The rows are grouped in 4 different ways at once. Each group adds its own fixed numbers to the row, and there is some noise. The rows also spread widely along 9 directions, which tell nothing about the answers.
Some rows, each with its group in each grouping after it:
[ 28  50 -37   3  18  26   9 -27 -16  17 -10 -21  17  14 -10   2  28  13
   7 -19  14   0 -23  -7  -6  19  -4 -27 -24   0  19 -23  -9   9  10 -23
 -21   8   2 -11 -20] | k256 ropi (0) pulo
[-15 -11   1   0 -17 -21   9  42   4 -31  16  -9 -22  -2   8  13  -1   9
   3 -17   1  -4  30  -2 -17  18 -24   7  22   4  -6  22  12 -18  10  -8
 -11  41  15  -1   9] | k341 banez (2) Lomom
[-47 -22   7 -16 -27  -6  -2  34 -32 -13   9 -33   9   8  14  -2 -21  10
 -22   8  -9  12  11   7  25  -8 -15   5  11 -20   1  25  23 -48  10  -2
   1   9 -32   2  19] | k612 Peref (2) miba
[ 12 -18  13   0  14 -17  -2   6  44  10  13  28 -18 -22  -3  22   4 -16
  25  -1  -4 -12  37   7 -15  11  -1  16  34  32  -4 -14 -27  33 -44   9
  20  13  10  -6 -16] | k612 banez (0) pulo
[ 32   1 -31  32  -3   3  26 -39   9 -15   3  -6  -2   9 -39 -30   5 -10
   2 -37 -25  -6   5 -13 -17   6  -1  -3 -33  16 -30   6   5  20  25 -20
 -31  -7  33   4 -27] | k341 ropi (1) big
[ 16  47  10  10  51   2  -7 -16  -6  36  -3   5   2  29  20  17  -2  -6
  40  21  14  18 -18  -3 -21 -31  18  -7  -4   8  29   0 -16  13 -15 -21
  -4 -20   9 -18  11] | k256 febi (1) dis
[-11 -37  12  -5 -31 -23   0  20  16   4  -1  35   3 -17 -12  13  12   5
 -18   5 -13 -35  32  23  -3  38   4  18  14   1 -20  20  -3   3 -29   7
  31   1 -35 -12 -19] | k759 zofa (0) Lomom
[ -4 -40   4  14 -38 -32  15  27  21 -45  14  -3 -41 -22 -15  -4 -11  -3
 -14 -20  -8 -28  35  -1  -2  35 -23  19  19  26 -34  26  14   0  16 -11
  -1  14  23   2 -14] | k4 setu (1) Subi
[ -7 -13   4   8   3   5  -8 -34  -5  14   9  12  34   3   2 -19  -7 -28
  16   6 -31  32   8  -1 -32 -35  31   8 -13   0  -5 -12  13  -2   1  16
   1  -7 -30  20  -4] | k4 zofa (1) dis
[  7 -46  -3  -5 -53 -10  10  18  26 -42  13  12 -21 -44 -14 -14   7 -18
  -3 -22 -10 -16  24 -14 -25  36 -14  13  13  22 -23  -1  23  20  20   6
   2  34   3  21 -29] | k759 setu (2) Subi
[ 13 -25  -5 -38 -14  34  -6  -1   4 -23  15 -29  10 -47   4  -4   8 -12
   9 -34  -8   6   7  -3  17  18 -32  -4  29  -3   0 -51 -17  12 -17  20
 -26  37  14  22 -26] | k759 Peref (2) big
[-31 -19 -15 -17 -31  11 -13  15   2   2   2   4  20   7  17   4   7  -5
  25   0  -5  28   7 -14 -34   2  -4  12   1  -6  13 -23  16 -20  27  15
   4  33 -29  18  17] | k612 febi (0) miba
[ -9 -26  15 -13 -38  -5   9  17  -6  -8   7   1   8 -13  -4 -18  -8 -16
 -22  15 -14  -8   5   3 -10 -12   6  -5  -7   1 -21  43  34   4  15  -9
   9  -5 -27  -6 -10] | k341 Peref (0) big
[-46 -49  -5  20 -32 -21 -13  18   4  -3   5   0   0  20   0  -2 -31  13
 -18   1 -38  13  32   2  19  -4  -2  34   7  -2 -19  15   4 -46   9   9
   8  -9 -18  12  26] | k759 febi (2) miba
[  2   0  -1 -17   0   1   9  20  -9 -38  18 -45 -23 -14   9  13  -1   7
  10 -28  20  -9  10  -4  17  21 -42 -16  24   1  -6   1  -5  -7   9 -22
 -35  30  35  -6   0] | k612 Peref (1) Lomom
[  8  54 -24   5  11  14   2 -16 -15  38 -27  29  39  23  -3   0  35  -4
  32  16  17   4 -24  -5 -45  22  16  -4 -31   0  40 -16   5  17   6  -4
  15  14 -38  -2 -21] | k612 setu (2) miba
[  2 -37 -18  41 -19 -14   5 -42  17   4  -1  19   7  14 -35 -38 -22 -23
 -14 -12 -52   0  17  -7 -16 -14  24  22 -28  24 -46   9   5   7  29  -7
  -3 -32  -6  18 -13] | k4 febi (1) Subi
[-16 -47 -14  24 -34 -40  12  12   7 -28  19  -8 -14  -2 -29  -8 -20  14
 -36 -24 -37 -14  48  11  12  27 -11  26  13  12 -42  26   8 -19  -8   2
   3   5  -4   1  -2] | k612 banez (1) pulo
[-18  10 -31  49  11 -21   0   0 -13  -4   0 -30 -15  42 -12 -10 -27  27
 -25  -8 -19  12  11  -7  20 -18 -10  -1 -17   9 -25  29  -2 -40  36 -35
 -21 -11  24  -4  24] | k256 banez (2) pulo
[-13  -9 -24 -15 -16  34 -18   7  -2  -7  -7 -16  10 -19  14   3  24   7
  14 -23   3   9  -6 -20  -6  32 -33  -6   3  -3   0 -47 -12 -10  38   6
 -14  42   8  26  -3] | k256 zofa (1) big
[ 18 -23 -19  26 -17 -47  28   6  24 -56  32  -8 -33  -8 -27  -8  -7   8
  -3 -47 -27 -15  55   9 -24  34 -19  23  11  17 -31  15  10  -1 -17  -5
 -29  25  35  -3 -15] | k4 banez (1) dis
[-42 -15  13   7   2  10 -36  38   8  27 -17   0 -23  -6  26  20 -26   4
   1  38  21 -16  -4 -19  45  -6 -15  -1  23  29 -18   1 -24 -10  37 -19
  34 -15   6   5  19] | k256 setu (0) pulo
[ 15   0 -10  35  11 -15  10 -11  24  -3  -7  18 -22   5 -19  -2   0  -7
  19 -19 -13  -9  21  -7  -7  11  -9   9 -18  21 -18   3 -15  12   0 -17
 -10  -5  30   3 -20] | k341 zofa (2) miba
[ -5  -2 -17 -24 -15  -1   4   7 -16 -13  10 -23  21   5   9  14   4  17
   4 -21  -5  14  10  10 -11  17  -3   8  11 -25  16 -17   8 -26 -27  13
 -14  26 -28  -7   4] | k612 febi (0) dis
[  4 -16  18 -10  -4  -3  -9  15  10  -2  -3  13 -18 -32   2  12  13   0
  -4  -2   8 -34   9  11  16  35 -10   3  25  12  -1   0 -27  23 -21  -3
  24   2  -4  -9 -25] | k759 zofa (1) Subi
[-10   3 -11  -3 -11 -12   8  15  -7 -22  15 -25  -3  16  10  14  -3  16
   9 -20  -1  18  12   2 -18   1 -12   2   7 -10   3   8  12 -37   8 -11
 -30  24   9 -10  21] | k4 febi (0) Lomom
[-22 -14   0 -32 -31   1   1  25 -15 -11   7  -7  24  -7  10  11  20  15
 -10  -6  -4  10   8  15 -22  19  -9   3  12 -27  12   2  16 -27 -12  16
   5  33 -37  -4   1] | k612 zofa (0) big
[ -7   4 -14  -7   7   9 -15  -5 -13  10  -2 -13  23  11  15  15   0   6
  18 -15  -7  34   4  -2 -15   7   2   7  10 -10  22 -35 -12 -23  -4  14
 -12  27 -13  12  15] | k341 febi (1) pulo
[-27 -10 -17 -17 -26   7 -26  40  11  17 -18  15   4 -23  14  16  17   7
   5   8  13 -11  16  -3  -1  51 -28   4  14   5  10 -33 -14  -9  20   4
  26  39 -23  11  -9] | k256 Peref (2) pulo
[-40  -8 -23   0 -22  -4  -3  -6 -28  16   2  -2  58  37  -1  -9   1  12
 -12   0 -34  33  15  11 -34  -4  19  18  -8 -26   8  -5  21 -44   4  26
   3  24 -66  15  22] | k612 banez (2) Lomom
[ 20 -17 -25  11 -20   2   1  -1  33 -14 -11  15 -30 -19 -20 -11  10 -10
  12 -23   8 -32   8 -24  -4  43 -19   3  -4  37 -29 -13 -17  43  36 -19
   2   7  29   7 -34] | k612 febi (1) Subi
[-12 -10   2   3  -9   4  11 -27  -4  15  13  14  43  24  -3 -18   0 -32
  15   8 -34  39   9   1 -51 -42  34  10 -22 -11  17   5  35 -10  -4  18
   5   0 -48  15   7] | k612 ropi (2) miba

New rows. What belongs after each?
[-20 -22   3   1  -2   3   4   1  -9 -36  34 -51 -11   7  12  -1 -19  -2
   7 -31 -17  37  19  -3  -9 -24 -16   7  17  -7   3  -9  12 -38  25   2
 -35  22  23  14  30] | k4 ropi (1) Subi
[ 42  19 -31  22   9  -4   6 -15  36  19 -28  41 -18 -19 -33  -1  24  -8
  19 -11  12 -44  11  -5 -11  56 -10  -9 -23  38 -18 -21 -35  56   5 -28
   8   0  18  -9 -58] | k341 Peref (0) pulo
[ -8 -26  21   5  -6  -3 -14   1  20  35 -10  40  -7 -13   0  -4 -16 -30
   9  40  -5 -29   7  -7  16 -10  22  13   6  31 -27  15 -14  42  -4  -4
  46 -41 -22   1 -18] | k612 febi (1) dis
[-23  -4  13 -15  -7  17 -15 -13 -19  28   1  -3  43  13  17 -16 -12 -20
  -2  29 -13  32 -15  -1 -28 -46  31  -5 -10  -9  13   6  22 -14  27   3
  15 -10 -57   8  17] | k256 Peref (0) Subi
[ -2 -35  -5   5 -17 -12  -4  20  43 -12   6   8 -35 -16   1  14  -8   0
   8 -18  -6 -14  27 -10  -3  20 -20  15  19  26 -22  -9 -19   6  10  -6
   0  10  30   4   0] | k256 febi (0) Subi
[ 37 -28 -24  15 -21 -12  17 -41  22 -21  14  19   5 -10 -31 -31   1 -26
  13 -31 -39   3  23  -8 -39  10  17  18 -18  17 -29 -10  16  31  -4   7
 -20   3   4  16 -33] | k759 febi (1) dis
[ 17  15   5 -19  -6  -2   8   4 -22  -1  -6  -1   2 -20  -7   0  24  -8
  -9   7  19 -21 -11   2  -4  23   3 -21  -2   0   6  20  13  27 -13 -19
  15   4 -27 -20 -35] | k612 zofa (1) pulo
[  5  -4   8  20  27   0  -7 -20  14   5   4   3  -9   5   3  -3 -13  -9
  23   0  -8  12   5  -6  -1 -34   8  -1  -7  18 -14  -3 -17   7   1 -13
  -8 -17  19   4   1] | k759 zofa (0) dis
[ 14   1  -2  19  28   0   5 -25   7 -10  14 -22 -14   5  -2  -4 -18  -4
  15 -17 -11  13   7  -9   5 -31  -4  -7  -5  11 -18  -1  -9  -2   0 -20
 -30 -14  35   1   2] | k256 zofa (0) dis
[  9  14  15  40   5 -46  30  -1 -12  -9   8   4 -23  31 -19 -12  -8   7
 -28  10 -12 -15   5  10 -15 -19  10  -5 -25   7 -21  91  26  -5  -3 -50
  -6 -38  12 -43  -1] | k256 zofa (1) big
[  0 -26  14 -24 -19  -3   3  21  33 -13  23  21   1 -32  16  13  16 -33
  37 -10  -5  13  32  -4 -61  13 -14   9  24   7  13 -20  13   7  -7  16
  -5  51  -3  18  -2] | k256 Peref (2) Lomom
[-21   3  12   5  14   0   6  -8 -31   0  24 -43  18  36  14   1 -25   7
 -12  -3 -24  40   2   9   1 -53  10   0   4 -25  21  21  15 -50  -4  -5
 -20 -10 -14  -5  38] | k256 ropi (2) Subi
[-14   8 -10  26  12   7   2   9  17   6  -4  -1 -23  15   1   8  -3  -2
  27  -1  13  -4   5 -21   0 -10 -19  -6  -6  22 -12   2 -15   3  43 -30
  -5   3  35   5  10] | k612 ropi (2) Lomom
[  0  11  18  28  34 -21  15 -24 -20   0  20 -17  16  40   4   4 -32  -7
   9   1 -29  40  14  13 -14 -55  23  15  -3  -9  18  31  13 -33 -36   0
 -26 -20   4  -7  24] | k341 setu (2) miba
[-24  14  -7  17  21  -4   4   7   9  10   6   3   6  34  13  28   7   8
  39 -10   1  32  21   4 -41  -7  -8  15   7  -3  27 -15  -9 -30   3  -1
 -11  30  11   1  33] | k612 ropi (2) Lomom
[-11  22   4  10  11  10   1  -4 -24  -3   6 -24  -1  27  14  -9 -17  -7
  12  16   9  23 -26 -24  -6 -47   6 -20 -18   7   5  30  30 -16  43 -28
 -18 -13   8   1  20] | k256 setu (0) miba
[-10  22  -9  -5  -2  11 -12  15 -10  -1  -6   1   1   1  20   3  22  -4
  32   4  28  13 -12 -18 -32  10  -8 -14  -9   4  12 -14   9   3  40 -12
   2  31  -7   8   0] | k612 zofa (1) dis
[ 38   6  -5  -5  21  21   0 -49   1  20  -1   8  29 -22 -16  -7  11 -32
  10  -4 -13  -3 -10  -5  -6   4  16  -6   0  15   4 -34 -12  45 -29   9
  -4  -8  -9  11 -38] | k256 setu (1) pulo
[  2  -9  13  15  11  -7  -6  -7  12  22   0  19  -3   0  -8  -9 -20 -17
  -4  29 -11 -21   6  -1   8 -24  27   5  -3  25 -28  29  -6  29  -7 -11
  26 -36 -14  -5 -15] | k341 banez (0) dis
[-20 -58  -1  -7 -45 -12  -8  19   8  -2  -1   8   3 -28 -11  -4 -16  -2
 -29   5 -26 -38  29  11  39  39  -1  25  20   4 -39   2  -6   2 -19  13
  29 -11 -33   5 -25] | k4 febi (1) dis
[ 38  -1  -4   1   1  15   3 -30  24  10  -3  27   2 -20 -19 -17  16 -35
  24  -1  -6 -17  -6 -16 -21   4   8  -1 -10  29 -16 -13  -9  57   2 -10
  -1 -10  13   2 -43] | k4 febi (1) big
[-24 -41  10   8  -2   1 -17  -7   4   4  15 -11   2  -5  -1 -16 -32 -20
  -8  10 -28  12  19 -11  23 -32   6  11  17  24 -34  -2  -6  -2   9   7
  12 -15  -6  21  11] | k612 banez (1) pulo
[ 12  -8 -11  23 -12 -16  16  15  17 -37   4  -9 -39 -15 -12  -5 -13  -3
   8 -22   3 -20  17 -18   3  20 -25   2   2  25 -30  12   3  11  21 -24
 -18  10  45   7 -20] | k341 setu (2) dis
[ 11 -16   4 -40 -18  10  -4  -2   4 -13  23   0  23 -36  15  -2  19 -35
  24 -10  -8  29  12  -3 -50   9   1  -5  17  -4  23 -32  24  12  -5  25
  -7  48 -23  19 -12] | k256 Peref (1) pulo
[ 16   3  19   8  31   1  18 -11  15 -13  23 -22 -22   2   0   9 -10 -16
  21 -20   0  10  13   0  -4 -33  -7  -2  16  11   8   4 -11   9 -17 -12
 -22  -5  35  -6   3] | k612 ropi (2) Subi
[-14 -12   5 -22   8  35 -25  -8   1  37 -13   5  29 -11  10  11  -7 -16
  15  18   1  -6 -10  -6  30  -6   4   2  19   3   0 -33 -34  13 -13  14
  19  -9 -27  12  -7] | k612 febi (2) Lomom
[ 14   2  23 -27  11  25   8   8  -1  -9  16 -26 -15 -28   9  13  10 -13
  15  -4  21 -17  -8  -5  23  -2 -22 -17  28   8   6   1 -11  28 -19 -13
  -4   1  22 -14 -16] | k612 ropi (1) big
[  0   9 -30  14 -29  14   7 -11   1  -1 -12   9   1   2 -12 -31  13 -20
  20   1   9  -5 -12 -33 -34   7   2 -13 -39  21 -22  -1  27  28  77 -25
   6   9  -5  19 -21] | k612 ropi (1) dis
[  5  36  -1  15  -2 -12  17  15 -20  -6  -7  -1 -12  16  -1   0   3   1
   5  10  23 -11 -14 -13 -17  -1   3 -18 -17  12  -3  48  26   2  35 -41
  -8   1   9 -15  -5] | k341 setu (2) Lomom
[-16 -16   0 -30 -32  26  -1  18 -12  -6   7 -16  24 -10  12  -5  11  -9
   2  -2  -1  13  -5  -9 -18  -3  -2  -5   2 -14   6  -4  28  -8  25   9
   1  25 -27  10   2] | k341 ropi (0) big
[ -1  21 -30   7 -25 -12  18  -5 -17  -6  -3  14  31  24  -8  -7  28   4
  14 -14   1  13  -1  -3 -71  30   8   3 -25  -6  12   7  37  -8  28  -3
  -8  39 -29   2  -4] | k612 setu (1) Lomom
[ -5  -1  -3   6  18  23 -17  -4  -4   9 -10 -11  -4  -9   6   0 -14  -7
  21  10  13 -12 -12 -20  34  -1 -10  -6   6  22 -15 -22 -25  20  17 -11
   7 -11  17  14  -8] | k612 setu (1) dis
[ -9 -10   0 -27 -19  34  -9   6 -22   4  -4 -23  16 -22   2  -6   7  -3
 -22   4   6 -19 -17  -2  35  10  -4 -12  11  -6   7  -9  -5   8   7   0
  15  -2 -31   3 -20] | k759 ropi (2) Subi
[ 13  26   7  13  34  -5  14 -12  -6   1   9 -17  -9  24   5  12   2  -2
  19 -14   5  11   3   7 -19 -14   5  -5   1   0  24   7 -11  -1  -8 -19
 -18  -4  19 -16   7] | k341 ropi (1) Subi
[ 10 -11  -9 -11  -3  14  -7  -5  12  -9   3  -7   6 -25   5   9   2 -18
  23 -18   2  13   9 -14 -15  10  -8  -2  14  12   0 -38  -3   7   4  11
 -14  33  12  22 -10] | k341 setu (0) pulo
[  1 -22   2 -27 -28  19 -10  25  10 -14  -6  -2 -13 -49   6   1  18 -16
  -4  -9  13 -25   0 -16  13  34 -27 -10  19   9  -6 -21  -6  20  17  -2
  12  27  -3  15 -30] | k256 zofa (2) Subi
[ -9   4  18 -25   3  19  -3  10  -6  18  -1  -3  13 -10  16  15  11 -15
  10  12  10  -4  -3   5   0  -4   3  -4  21  -4  29 -11  -9   9 -14   4
  22   7 -29  -2  -4] | k612 ropi (2) Subi
[  2  18   6  12  38  16 -17   8  14   6  -5  -4 -28  -5  24  17 -10 -12
  53   6  31   5  -7 -27   2  -9 -16  -7  13  33   1 -25 -30  23  29 -19
  -7   6  53  14   5] | k341 setu (1) dis
[-13  -6  16  -7  13  28 -11 -19  -8  46  -3  11  38   8   6   2   2 -15
   1  28 -15   0 -10   7   6 -23  19   2   2  -2   9  -4 -12   9 -16   7
  26 -28 -34  -1   2] | k256 ropi (1) big
[-10 -36   2   4 -18  -1  -2  32  35 -24  11   4 -40 -30   4   9  -6 -13
  22 -14   7 -22  31 -19   5  25 -29   7  21  27 -26 -11  -7  18  26  -8
   5  21  35  17  -8] | k341 ropi (1) dis
[  4  13 -11  -1  33   8  -1 -38 -15   3  17 -37  31  21   3   3 -14   2
  14 -23 -20  54   7  11 -12 -35   7  -6  -2 -13  19 -29  -9 -28 -23   7
 -39   8  -2   3  17] | k612 Peref (0) pulo
[  4 -27  39 -58 -12  28 -10  14   4   4  11   8  18 -62  23   7  14 -47
  20  20   7  -6   0  -3  -2  -5   6  -7  37  -1  12 -25   7  40 -39  29
  29  19 -42  16 -32] | k612 zofa (2) dis
[ 21 -30  -1  -7 -20  -3  14 -37   6   7  15  24  43 -14 -23 -27  11 -35
  -6  -6 -44   6  16  11 -46  -2  22  11 -13   0 -10   0  24  22 -27  19
  -3  -4 -39   8 -30] | k256 Peref (1) big
[ -3 -30  30  21  21  -3  -5 -18   2   4   9 -15 -18  -9  -6 -13 -47 -27
  -9  21 -16  -7   2 -12  51 -49  10   0  17  34 -41  25 -11  18  -7 -17
   7 -53  21   4   0] | k612 setu (1) pulo
[  1 -29  43  -7  17 -19  19  10  16 -18  37 -19 -22 -10   5  25 -20 -12
   1 -11 -15   1  38  24  10 -23  -4  17  48  -1  11  21 -11  -7 -68   6
  -4 -10  14 -18   9] | k612 ropi (2) Subi
[ -8 -11   9 -13   7   7 -14  31   6  -9   2 -28 -34 -18  19  24 -19  13
  10   0  24 -24   5  -9  56   9 -30  -3  34  14 -16  -5 -30   4  -9 -18
  -2  -6  30 -11   0] | k612 febi (0) dis
[  4 -20  11   3   4  -5  13 -17   8 -10  23  -4  10  -5  -7 -13 -16 -28
  14  -9 -28  19  24   5 -21 -31   5   4   4   6 -11   6  13  -3  -7   2
 -23   3   2  10  -5] | k4 Peref (2) Lomom
[ 24  -1   7   6   9   8   6 -28 -21   6  -2 -19  -5  -2 -22 -19 -18  -7
 -23   9  -9 -30 -20  -2  60 -11  12 -11  -9  12 -22  35 -12  30 -23 -28
  -6 -57   0 -18 -32] | k759 febi (1) miba
[-45 -33  18  12   6  10 -40  29  27  14 -12   8 -32 -10  31  17 -14  -4
  21  16   9   0  11 -21  18  -4 -21   8  26  27 -12 -20 -41  -9  46  -8
  25   3  23  21  26] | k256 zofa (1) Subi
[ 34  28  12 -14  -5  -4  29   0 -18 -19  11 -17 -12   1  -8  -9   8 -10
  -4   5  15 -10 -25 -10 -17 -25   8 -26 -10   5  -3  61  36  27  -7 -42
 -17 -14   8 -39 -21] | k612 febi (0) big
[-30   4  -8  17   3   2 -13  19  -2  15  -6  -6 -13  15  10  10  -9  14
   9  12   9 -15   6  -4  23   9 -13   4   2  10  -6  -2 -17 -12  30 -20
  15  -5   7  -1   9] | k4 ropi (1) dis
[  9 -33  23 -14   8  23  -1  -9   5 -11  16 -26  -9 -31  -2   1 -18 -24
  -6 -12  -8 -19   7   0  39  -6  -7  -2  31  10 -13 -11 -25  22 -18   3
   0 -16  10   7 -18] | k341 ropi (1) Subi
[-13  49 -21 -16  11  34  -2  17 -45  15 -13 -43  16  19  16  20  20  25
  -3   2  36  -7 -34  -5  27  14 -21 -32  -4 -20  28   0  -6 -22  21 -31
 -14  14 -10 -16   5] | k256 ropi (2) Lomom
[-40 -27  10  14 -16 -35  -7  26   3   9   5  12  -2  26   9  13 -25  13
  -4  17 -21   5  30  15  -4  -1   8  32  14  -4 -10  25   4 -33 -12   4
  22  -9 -25  -8  30] | k612 febi (1) dis
[  3 -13 -10  15 -10  -7   1   5  46  15  -3  42 -10 -15  -7  10  20 -18
  25  -3  -6  -9  30  -8 -37  28  -7  14   2  26   2 -22  -7  21   6   1
  18  20   0   8 -16] | k256 ropi (2) pulo
[  5 -25  13 -14 -29  -4  17   2  -1 -21  17   5  10 -22  -5  -8   3 -28
   6  -5  -7  -6  10  -7 -29   9   5   1  11   9 -16  17  34  18   1   5
   0  15 -15  10 -14] | k612 setu (1) Lomom
[ 27   5   4  13   2 -22  41   3  16 -36  25  -7 -37   0 -17   2   5 -12
  15 -28   2 -12  26  -2 -15   4 -20  -2   0  15  -1  32  18  16 -20 -26
 -23   6  36 -19 -19] | k612 ropi (2) miba
[ -1  -9   5   3 -10 -21  11  29   6 -12   1   2 -20 -12  -5  21  10  14
 -15  -9   3 -35  21   9  12  38 -22  -1  14   3 -12  24  -7  -5 -22 -19
   1   9   7 -18 -14] | k256 zofa (2) Lomom
[  8  -6  -3   5 -22   1   8  -7  -1  -5   7   8   1  -5  -9 -19  10 -19
   0   2  -4   1   0 -13 -25  -4  11  -7 -15  14  -8  16  26  19  29 -14
   6   3 -14   3 -15] | k759 ropi (1) pulo
[ 15   0   2   8  16 -16   4   7  17  -7   3  -6 -31  -2  -1  23  -3   9
   4 -16   3 -23  14   6  10  25 -18   9  21  13   1   5 -30   9 -25 -17
  -8  -4  32 -18  -6] | k256 febi (1) Subi
[ -5  24 -18  22   3   3  -2  13  17   8  -9   4 -28  15   4   7   8   4
  22   3  25  -2  -2 -28 -22   0 -14 -17 -19  27  -2   3   0   4  61 -43
  -2   8  32  -4   8] | k256 ropi (0) pulo
[ 12 -23  12  32  18 -15   4 -29  30  16   6  31  -3  -6 -13  -9 -18 -31
  14   5 -35   3  25   0 -14 -31  18  17  -4  22 -25   2 -10  21 -22   0
   5 -29   8  11 -13] | k256 zofa (2) dis
[ 14  44  -4  11  11 -18  21   4 -26 -35  19 -36 -23  22   3 -10   7   7
   4 -15  15  14 -12  -5 -37 -12  -4 -18  -8   6  14  43  28  -3  29 -39
 -32  17  22 -25   6] | k4 banez (1) Subi
[-54 -10  24  19 -19 -29  -8  43  -4   8  -1  24 -17  23  21   6  -9   1
   2  38   6   4  10   0 -30 -19   7   7  -4  10 -11  56  27 -31  51 -26
  31  -2 -19  -7  32] | k4 zofa (1) Lomom
[  2   1 -21  18 -23  -9   9 -13  -4 -15  -1   7   7  13  -5 -26  16  -6
   1 -16 -13  20  -1 -15 -64   3   7  -4 -35   2  -3  12  36  -8  57 -13
  -9  20 -13  13  -1] | k256 zofa (1) Subi
[  3  -4  27 -29  -9  12   3  24 -15  -3   2 -11  -2 -25  14  13  -6 -12
  -5  21  26 -29 -16  -6  24   3  -1 -18  23   7  -8  29   6  21  -1 -17
  13  -5 -13 -13 -17] | k341 setu (0) Lomom
[ 18  -1  10  17   7  -6   7 -16  14  31 -14  41   2  -6 -21  -3   8 -15
   5  24  -5 -36  -2   3  -1  13  14   9  -4  29 -17  19 -16  49 -21 -11
  30 -34  -7 -13 -33] | k612 setu (1) big
[ 17  20   2  26  10 -29  25 -10  -7 -33  30 -14 -24  29  -5 -20  -3  -8
  19 -12  -6  23   8  -9 -49 -31   5  -3 -15  14   5  49  35   2  16 -27
 -32   7  29 -11  11] | k759 banez (1) miba
[ -3   6  22  -5  18  -4   4 -16  -4  28   5  13  24  19   6  10 -10 -15
  13  23  -8  12  -3   8 -17 -38  33   3   2  -3   7  25   5   5 -31  -3
   8 -27 -29 -18   9] | k612 febi (0) Lomom
[  3 -23  12  13   2  -4   5 -35 -13   6  12 -18  16   0 -23 -32 -40 -28
 -28  10 -37  10   5   3  27 -54  21  -2 -11  10 -32  25   9   0 -10 -11
  -4 -44 -19   5 -12] | k612 Peref (2) pulo
[-32 -16  14   7   1   1  -6  31  32  12   3  23 -17   1  16  23  -2 -11
  37  14   8   1  24  -9 -18  -7 -12  14  19  20   2  -2 -12  -4  20  -5
  19  15   8   8  21] | k612 ropi (2) Lomom
[ -8 -68   8   9 -31 -17   2  12  44 -20  17  24 -13 -31 -12   0  -8 -17
   9 -14 -30 -11  47  -3 -13  24 -17  35  28  26 -35 -11  -6  13 -12  24
   9  17  17  21  -9] | k612 setu (1) big
[-25   9 -13 -11   4  16  -8   7 -34   6  -4 -42  17  15   9  15   3  31
 -14 -15   8  -2  -7  11  36  25 -17  -3  16 -24  20 -19 -21 -31  -2  -1
   2   7 -22  -6  12] | k612 ropi (1) Subi
[ 43  -2  26   4  44  -2  22 -48   3 -10  29 -22   7  -8 -11  -4 -11 -32
   4 -23 -30  19   6  10  -8 -47  17  -6   9  -1   9   3  -7  16 -60  -4
 -35 -22  17  -6 -15] | k256 zofa (2) Subi
